All groups share one centre, and each spreads out both ways along 10 directions, with some noise.
Known rows, each followed by its group:
[  7  -6   9  -2  -1  -2   3  11  -2   6  -1  -2 -11   1  -3   0]  q679
[ 16  -5 -12  -8  -5  -5   2   1   2   9 -12  12  10 -12  -4  -1]  q735
[ -2  -2   2 -14   6  -7   1  -2  -4   2  -9  13   5  11  12   9]  q23
[  3  -7 -10 -13   3   0   5  -1   1   6  -1   3   0   3 -11  -7]  q182
[ -2   1   0  -6   1   0  -7   3   2   5  -3  18  -6   4 -16   0]  q77
[ -9   0  -2  -4   1  -2  -6   3   1  -5  -5 -11  -2   9   1  -2]  q714
[ -3   2  21 -15  -7  12   1 -13 -13  -4   6 -14  10  -6   9  -1]  q77
[  5   9  -2  -4 -10   4  20 -12  -8  -6   6   0 -14  19   2  -1]  q23
[  4  -5  -2  -4   4   2   8   4   1 -12  10  -3  -2  12 -18 -10]  q714
[ -9   4  -5 -16   3  -4 -16  -8  13 -17  -7  14  -5  10  -9   9]  q77
[  9  -9  -5 -10  -3  -5   7  -3   3  -2  -6  -5  -4   5  16  10]  q77
[ -4  -8   3  -7  -3  -6  -5  -2   1 -26  -1  -7   1  -2  -1  12]  q182
[-12   3  -9  -6   8   2 -11  -1   4   7  -7   9   4  16   2  -1]  q23
[ 12  -4   1  -3 -11   3  11  -5  -7   2   3  -2  -2  -8  -2   1]  q735
[  2  -1  -5   6  -4   1   1   1   4   3  -2 -19  -6  -3  11  -1]  q394
[-5  0 -1 -2  0  9 -7  0 -3  4  2  8  5  8 -9 -2]  q714
[-3  6  3 -6  2 -2 -4 -4 -4 -1 -4 13 10  0  0  0]  q77
[ -4   1 -10 -11  -5   1  -1 -12  -2   0  -3   6   3  -5  -5   2]  q77
[ 1 -1  4 16  0  1  4  6 -1 -1  8 -3 -5 -1  4  3]  q714
[-4 -2 25  0  6 -4 -2  7 -6 -2  2 -8  3 -8 11  5]  q182
[  6 -15  17  -6  16 -11  11   8  -5  -9   9  -8  15 -11   4  -2]  q182
[ -8   3  14   0   2  -7   5  -7  -9  -1   0  -7   0 -12  21   9]  q735
[ 15  -6  -7  -4 -11   3  -1   4   8   4  -6  -4 -11   3  -1   3]  q23
[ 7 12  0  1 -4  4  1 -5 -1  7 -3 10  4  1  2 -5]  q394
[  0   5  -2  11  -8  14  -1 -11   5 -14  11 -18   6   2  11   0]  q679
[ -3  -5   9   0  -6  -5  -8   5  -5 -18  -2   5  -2  -7 -10  13]  q182
[11  1 21  9  8 -3  9 12 -5  6  4  2  5  1 10 -3]  q182
[-10   1   6 -15   7   3 -10   0   0  20  -6  11  -4   7  -3  -2]  q679
[  5  -9   0  -5 -10   6   1   1  -8  -2  -3  -4   1  13  11  11]  q77
[  1  -9   4   8  -6  10   1  13 -12   8   2  -6  -1  15   0   1]  q77
[-14 -18 -12 -15  13  -3  -1   4   0  -1   5   0  -2   8 -21  -4]  q182
[ -3   2   5 -13   4  -4  -7   5  -3  17 -13  16  -2   7   2   4]  q679
[  8   2   7  -7  -3   1   2   8  -1  -8   1   8  -6  12 -18  -4]  q714
[  1   1  10 -21   1  -2  -1  -4  -2  20  -9   7  -4  -3   5   0]  q679
[-6  3 -1  0  6 -2  7 -5 -5  4  5  2  6 -7 -3 -7]  q23
[-11   2 -17   4   0  -2  -1 -10  -9  -5  -5  -7  25  -5  13  -1]  q394
[-14   9  -6   4  -7   7  -8  -4   0   6  -3  -9 -12   4   1  -1]  q679
[ 25  -3  -7  -3 -11  -2  10   3   7  -2  -6   4  -8   6   1   3]  q182
[  2   1   2   5  -7   6  -8   7   3  -1   0  -7  -7  -1 -14  -5]  q735
[ -5  13   2  25  10  -4   9   7  -4   6   7   1   1   4   5 -10]  q714
[  2 -15  -8   9   2  -6  11   9 -10   3   1  -7   9  -6   2   1]  q735
[  3  10   5 -12  -8   8   2 -14  -2   3   0   1   0  -6  -2  -4]  q735
[ -1  -7 -11  -6  -7  12  10  -9  -9   6   2 -23   5  13  16  -3]  q77
[-12  -1  -6   6   5  -6  15  -7 -13  10   8  10  -6 -10  -3   3]  q182
[-12   1  -4  -9  17  -7   0  -5  -1  -2   1  17  16   5   0  -1]  q23
[  0  -1  10 -16  10 -10   1  -4   6   9  -2   1  -6 -17   0  -3]  q77
[-12  -2   9  -2  -4   5  -3   0 -12  16  -4  -3  -6  11  20  13]  q735
[ 11  -1  -9   2 -17   5   1  -1  -2  -4  -5   1  -1   2  -2   6]  q735
[13 -2 14 -5  1  1  4  5 -2  3  0  8  8  0  3 -1]  q679
[  9   4  -5   2  -5  -3   3  -4   2 -10  -4   4   9  -1   8   4]  q394
[ 22 -13   9   0  -8   7   4  12   1  22  -1  -7  -6  -8   3   0]  q394
[-3 -5  1 -3  8 -6  2  3 -5  5 -1  9  8 -5 -5 -1]  q679
[ 13   4   4  -8 -17   8  -2  -6  -4   1  -7  -7   5  -8   1  -1]  q23
[  4   2   7   2   0 -10  -5   9  10  10 -10  -2 -23   1  16  11]  q394
[ 10   6   0  -1 -10   8   1   1   3   4  -2   6 -13  14  -5  -1]  q182
[  6   2   1  -5  -6   8  -2  -3   2  -9   3  -1   3   4 -12  -5]  q23
[ -1   5   8   3   6  -1   5   7  -2  19   1   8 -16   8   0  -3]  q735
[ -4  11  -2   9  -9  11  -4  -1   0  -3   3  -5 -10  10  -5  -5]  q394
[ 10   6  10  -9  -6   1   3   8  -4 -17  -4  -3  -1  25  -9  -8]  q679
[14  1  6  1 -7 -4  9  8 -6 14 -9 -8 -4 -4 12 -2]  q679
[ -5  16  10  -2  -6   6  -2 -11  -8  -4   2  15   4   1  -1   1]  q182
[ -1   0  14   0  -1  -4   5  -3  -9  -5   3  -3   5 -13   5   4]  q735
[-14  12   6 -12   3  11   3 -18  -5  -9  10   0   0  22   0  -5]  q735
[  4  -7  -4  -8  -6  -1  -3   5  -3   0  -7   3   1   1 -10   2]  q714
[ 0 12 20  4 -2  2  0  0 -6  0  3  1  1 -9 -2 -5]  q77
[  4   1 -13 -20  -6  -6  11 -13  -1  -1  -5  25 -12  13  -5  10]  q394
[ -4  -7   1  -6   4  -5   4   3  -3  12   1  14 -12   3  -5   7]  q182
[ -6  16  -4 -16 -11  14   0 -25   2  12  -1  -3 -13  -1   1  -5]  q679
[-6  3 16 -2 -4  9 -8  2 -8  6  2 -2  0 -2 -6 -3]  q394
[ -2   8  14  -7   1   1   5 -11  -3  -2   5   4  -4   3  13   5]  q182
[  1   9   1 -18  -4   8  -3 -10  -4   0  -4  13  10  15  -3  -4]  q23
[-7  5  1 -3  4  8 -5 -8 -1  0  1 -4 13  6  7 -5]  q679
[  0  -1  -3 -10  -2   1 -11   3   2  17 -16   5   1   6  11   5]  q23
[  2  18  -3   5  10  -5   5  -3   3  25  -6  11   7  -7   7 -16]  q394
[ -8   2   5   0  -2  13 -12   3   2 -19   6  -5  -1  23 -13  -3]  q394
[ -2  12  17  -6 -12   8 -10  -4   2   2  -5   5 -24  12  10  14]  q735
[-11   8   1  16   2   7   1   7  -4   0   9  -5  -9  17  -9  -8]  q735
[  6  -8  21  -1   3  -8   3  10  -1   5   0  -3  -9 -11   6   8]  q714
[ -9   3  13   5  -3  12  -6   7  -3   7   9 -15 -16   5 -13  -9]  q394
[ -4  -4  -5  -4  11 -10   3  -1   6   3  -1  11  -4   0   5   7]  q23
[ -6 -19  -9 -19   7   6  -8  -3  -2   8  -1   9  17   2  -5   3]  q714
[ -8 -13  -5   6   5  -9  -2  11   0  14  -8 -18  -9  -6  15   7]  q394
[  0  11 -11   3  -9   0   6  -3  -6  -6  -5  -4   1   9  -1  -7]  q679
[ -3   4 -10 -20  11  -6  -2 -11  14  -4  -4  13  -2   6  -9  -5]  q77
[ -2 -10  -5 -10   1  -8  -7  15  -5   2 -13   3   5   5 -11  -1]  q714
[ 6  2 10 -8  8 -6 10  1 -2 -4  4  5  3  2 -4 -8]  q714
[  2   1 -20  -9   1  -5  12  -5  -9   7 -11  11  12  22  14   0]  q23
[ 0  3 -3 12  4 -4  5  7 -2 -1  1  0  0  6  2 -3]  q714
[ -3  10   2  -4  -8   7   0  -3  -9  21  -4  -6  -6  -8  -8 -14]  q714
[  0  10   8   5 -13   6   8   5 -20  -6  -1   2  -5  29   4   3]  q23
[ -2  -7  11 -16   2  -3  -1  -5  -2  -7   2  -1   4 -11  -4   4]  q77

New rows. What belongs after each?
[ -1  -7   2  -6  15 -12  -4   6   4   0  -3  21   9  -2  -2   6]  q23
[ 12  14  -2 -10 -12   0   4   0  -4   8 -12  15  -9   9 -11  -7]  q714
[ 11   1  -6 -10 -13   8   3  -1  -8  14 -10  -5   7   4   2  -7]  q23
[  5 -20   3 -27  11  -1   2   4   2  -6   4   5   6   9 -17  -3]  q714
[-4  5 12  1 -2  5 -3  2 -8  9 -1 -2  3  1  5 -2]  q77
[-11   9   2   6  -5   5   2  -5   1   3   5 -11 -27   9   5   4]  q23
[  7  11  16  16 -16  12  -7   4  -2  -2   8  -3  -8 -18 -19  -6]  q23
[-15   6  13  -4   6  -4   5  -6  -8   4   3   2 -13   8  12   7]  q23
[-13 -14 -19  15   4  -2  -5  10  -2  18  -4 -16   1  -3   9   2]  q714
[ -3  15  23 -14  17 -21   7  10 -11   2 -10  -1   8  -3  -6 -23]  q714
[-16  -6   5  -6   1   7 -14   4  -7   4  -2  -3   3   5  -5   2]  q77
[12 -5  4  2 -1 -6  4  8 -4 -2 -2  9  8 -8 -4  3]  q23
[ -7  -4  -4  16  10 -10   0   6  14   3   8   1 -22 -12  -4   6]  q23
[-10  11  12 -11   3   3 -10  -7  -3   6  -1  17   3 -11 -17  -5]  q77
[ -7  -1   3   6  -5   0   0   0 -15  10  -6   2   6   0  20  13]  q735
[ 13  -3  -9  -9 -19  15  -7   1   9   5  -5  -1 -19  17 -13   1]  q735
[  6  -1  -4   6  -8   1  -1   7   1   0  -4  -2 -10  10   0   4]  q23
[ 10  -7   5 -11  -1  -8   1   0   3  10 -10  10  -5  -4  16  15]  q714
[  1 -13   5   0   4  -6   3  14   1 -15   4  -4 -12  19  -4   8]  q23
[-8 18 -1  1 -8  7 -8 -8  0 13 -6 10 -9  8  5  2]  q23
[ 11  12   8  -4 -24  10   0 -14  -9   1  -5   2   3 -20   2   4]  q735
[-1  2 -6 -2  5 -5 10 -5 -9  3  0  7 14 -3  2 -5]  q23
[ 10 -10   2 -18   9   0   5  -4   3   7   3  21   6   6   0   5]  q714
[  5  11  12 -10  -2   0  -4  -7  -2   2 -10  10   7   6  21   8]  q77
[ 14   6  -7   9 -13   5   6  -1  -4   6  -4  11   4   0   2   1]  q394
[ -7   2  -2  -3   6 -10 -11   1   9 -19  -6   4   1   7   2   8]  q77
[ 6  7 13 -3  2 -1  0  2  2  1 -4  1 -2 11 15  1]  q77
[  1 -15  -5 -19  -5  -8 -12  12   0  -6 -18  -1  -2   8  -7   9]  q714
[-4 13 17 11  6 -3 -8 10 -4 -3 -3 11  8  3  2 -2]  q77
[ -4 -14 -21  -1   0  -8  -7  18  -7  -8 -13   1  13  10 -18  -2]  q714
[  3   8  12   4 -13  11  -6   0  -4   9  -1  -8  -4 -14  -5  -5]  q23
[ 11  -7 -10 -18  -4   3   5  -6   1  -5  -3  10   7  11  -5   1]  q735
[ -1  -4   9  -6   2   9  -1   5  -3  11   6  -7  -1   1 -10 -10]  q394
[ 4  1 20  1 -7  2 -7 10 -6  3 -3  3 -4 -4 -3  5]  q23
[-1  6  4 10  7 -4 -3 12  2  8 -1  6 -5  4 -5 -7]  q77
[ -6  -5  -7  31   6 -22   5  26  -7 -12  -6 -21   1  -4   4  -3]  q714
[ 23   5  -3  -9 -13   9  17 -17   4  -6   9   5  -7   1  -4  -2]  q679
[  9  19  16   6 -10  14  -5  -1   4   0   4   3  -7   7  -7  -9]  q394
[ 19   2  -2  -7 -19   5  16  -7 -11 -14  -1  -4   6   7   0  -1]  q23
[  7  -1  -2  -1  16 -17   1   7   9  -1  -9   7  10   1  15   1]  q394
[-13   2  11   1   8   1 -16   4   8  19  -1   2 -12 -12  -1   1]  q23
[  3  -8  11   2  -3   4   6   5  -4 -22  13 -19  -2   6  -7  -1]  q77
[ -6   6   3  -5  -1   6  -1  -6   5  12   0 -13 -16   6   8  -4]  q714
[ -5   6   0  -1   5   3   6 -10   3   3  11   3  -5  -9 -10  -9]  q23
[  0 -11 -13  -6  16  -7  11  -1   2  -8   9   2  16   0 -13 -12]  q23
[  1  -2  -5  -3   2  -4   6   5  -6  14  -4  -3   1  -3  -6 -11]  q714
[  2  -2  -6  10  -4   5   3  11 -10  22  -2  10  -2   7  -7  -4]  q77
[ 21   2   8 -14   2  -2  12  -4   5  -5   4  28  -3  13  -4   4]  q714
[-11  -3  14  -3  -4   0   2  -7  -9 -10   3 -17  -8   2  24  17]  q735
[-13   2 -14   3  -5  12 -10  -3   0  11  -3  -7  -4  10   0  -2]  q714
[  1   9  14   7  14 -18  21  -3  -1  -1   9   3 -11 -10  11  -1]  q735
[  0 -13   4  -4   5  -6  -6   9  -4  -7  -6   2  15   0   7  10]  q394
[  1   6  -1  -2 -11   0   3  -5  -7   1  -4  13  -8   3  -3   7]  q394
[ 0 -1  4 -6  3  6 -5 -4  2  1  2 15  4 10  2  7]  q714
[ -3  -4  -5 -16   5  -6  -3  -9   2   2  -8  -6  12 -11  10   0]  q735
[ 2 25  2 14 -8 -9  7  2 -7 -1 -9 -1 -6  0  5 -8]  q714
[ -3  14   7  -3   6   7  -2  -4   1   9   3   5   5   5  -7 -16]  q394
[  3  14  12   4   6  -9  12   2  -2   6   1  -4  -8  -2   7 -10]  q714
[  1   7   8  -8  -3   1   4  -8  -4 -10   2  11  -1   9  -1   4]  q23
[ 14 -29 -11 -12   1   3   2  10  11  16   0   9 -16  13  -4  12]  q714
[ 6 -7  9 -4  3  1 -6  5  4  3  0 12 -2  3  2 10]  q679
[ 10   2  -4   9 -15  13  -8   3   6   4  -5 -12  -5   9   9   2]  q394
[-13   3 -12  15 -17  10 -10  -1  -5   9  -5 -23 -11  -6   4   2]  q714
[ -5   1 -11 -11   3   1   4 -13   3  15  -2 -10   1  -9   7  -8]  q23
[-17   4   5   1   9  -9 -14  18  -7   5 -14  -6   4   8  -3  -8]  q714
[  6  13  -2  10  -3   6   1  -2   6   4   1  -8   0   1   6 -11]  q394
[-14  17   2   9   0  -1  -3  -6  -7   0  -3  -8   7  -5  11  -5]  q714
[ -2 -14 -11   2  -2  15   0 -12   0   1  13   7  13  -4   2   9]  q714
[-2  2  7  3  5 -3  8  1 -6  3  6 -3  1 -7 -3 -7]  q735
[  3  -3 -20  -3   2  -6  19  -7  -2  -6   1   0  -1  17   6   0]  q23
[ -5   3   4 -13   1  10 -14   0   6  -1  -1   0   1  10 -18 -10]  q735
[ -2  -9 -10 -14   8  -3  -7  -1   5   2  -8   0  16   0   2  -3]  q23
[  7  -5   7   5   0  -9   7   4  -3   0   1   2   1 -19   2   5]  q23
[  2  -9 -13  10  -8   9  -1   3   4   3   4  -3 -10   8  -1   7]  q714
[  6   6   4  15  10 -17  17  17  -3   3   0  -7  -9   2  -1 -14]  q714
[  8 -10   4  -3  -4  -1  -8  17  -7  -3 -12   1  12  12   1   6]  q23
[ 24 -12   5   5 -11  -4   4  13   5  -4  -2   1  -8 -14  -7   7]  q23
[ -5   8   0  -6   9 -19  -4  10   3  -2 -18  -1  -4  15  13   0]  q714
[ -9  13  -1  -3 -10  11  -2 -22  -2 -10   3  -9   3  -3  11   2]  q714
[  1   3   1  -9  -3   3   0  -8  -3 -11  -3   2  11  14  12   5]  q77
[-2 -7 -6 -7  7 -5  0  1 -3 -4 -2  9 13  5 -3  1]  q77
[-10   2 -13  10  -2  -5   0  -2  -8  -6  -2   6   9  -4  -3   2]  q182
[  4   0  14  -4   4 -16   8  -2  -5   4  -6  12  -5  -7  25  19]  q735
[  0 -12   0  -4   0  -8   2   6  -6   3  -5   3   0  -5   4  10]  q394
[ 4  2  3 14 -3  9  0  1 -1  0  9  8  3 -3 -5  0]  q679
[  1   8   1 -15   0   3 -11  -3  12   4  -9  12 -12  16  -1   2]  q735
[ 1  4 -4  7  5 -4  6  2 -4  5  0  2  8 -1  2 -7]  q77
[ -1  22  14   0   1  -1   5  -4  -8   5  -1   5   2  -2  -1 -14]  q714
[  0  10   1  -9  -8   7  13 -12 -15  -2   2  -2   4  14   3  -7]  q23
[  2  -6  -6   4  -3   1   6   2  -4 -10   5  -5   2   0  -9  -2]  q714
[  5 -19  -3 -21   3   6   0  -3   0   4   3  11   8   2 -11   3]  q714
[  5   2   3  15 -11   9   6  14  -9   8   4  -7 -13  11 -11  -8]  q23
[ -8   4  -8   2  -2  -3  -4  -6   3  -7   0   1  -4 -10 -13  -1]  q77
[ 12   3  -1  -7  -5   2   8 -13   8   4   0  10 -10   2  17  12]  q714
[ 3  8  5 21 -1  2  3 13 -5 -6  5  0  0 10 -6 -6]  q77
[ -3   1  15 -14   3  -2  -5   1  -7 -11  -4  13  10  13   2   7]  q23
[ -9   5   2 -11   1   3 -13  -4   6  -6  -1  12  -7   6 -18   1]  q77
[  1   6   8  -6   0   1   7  -9  -3  -6   5 -11   6  -6   6  -5]  q77
[  4   9 -10  -2  -4  -5  10   1   0  14  -9  -6 -13   5   1 -11]  q714
[ 11   4  10   3 -13  -4   6   6  -2  -3  -4  -7 -19  -4  -1   3]  q714
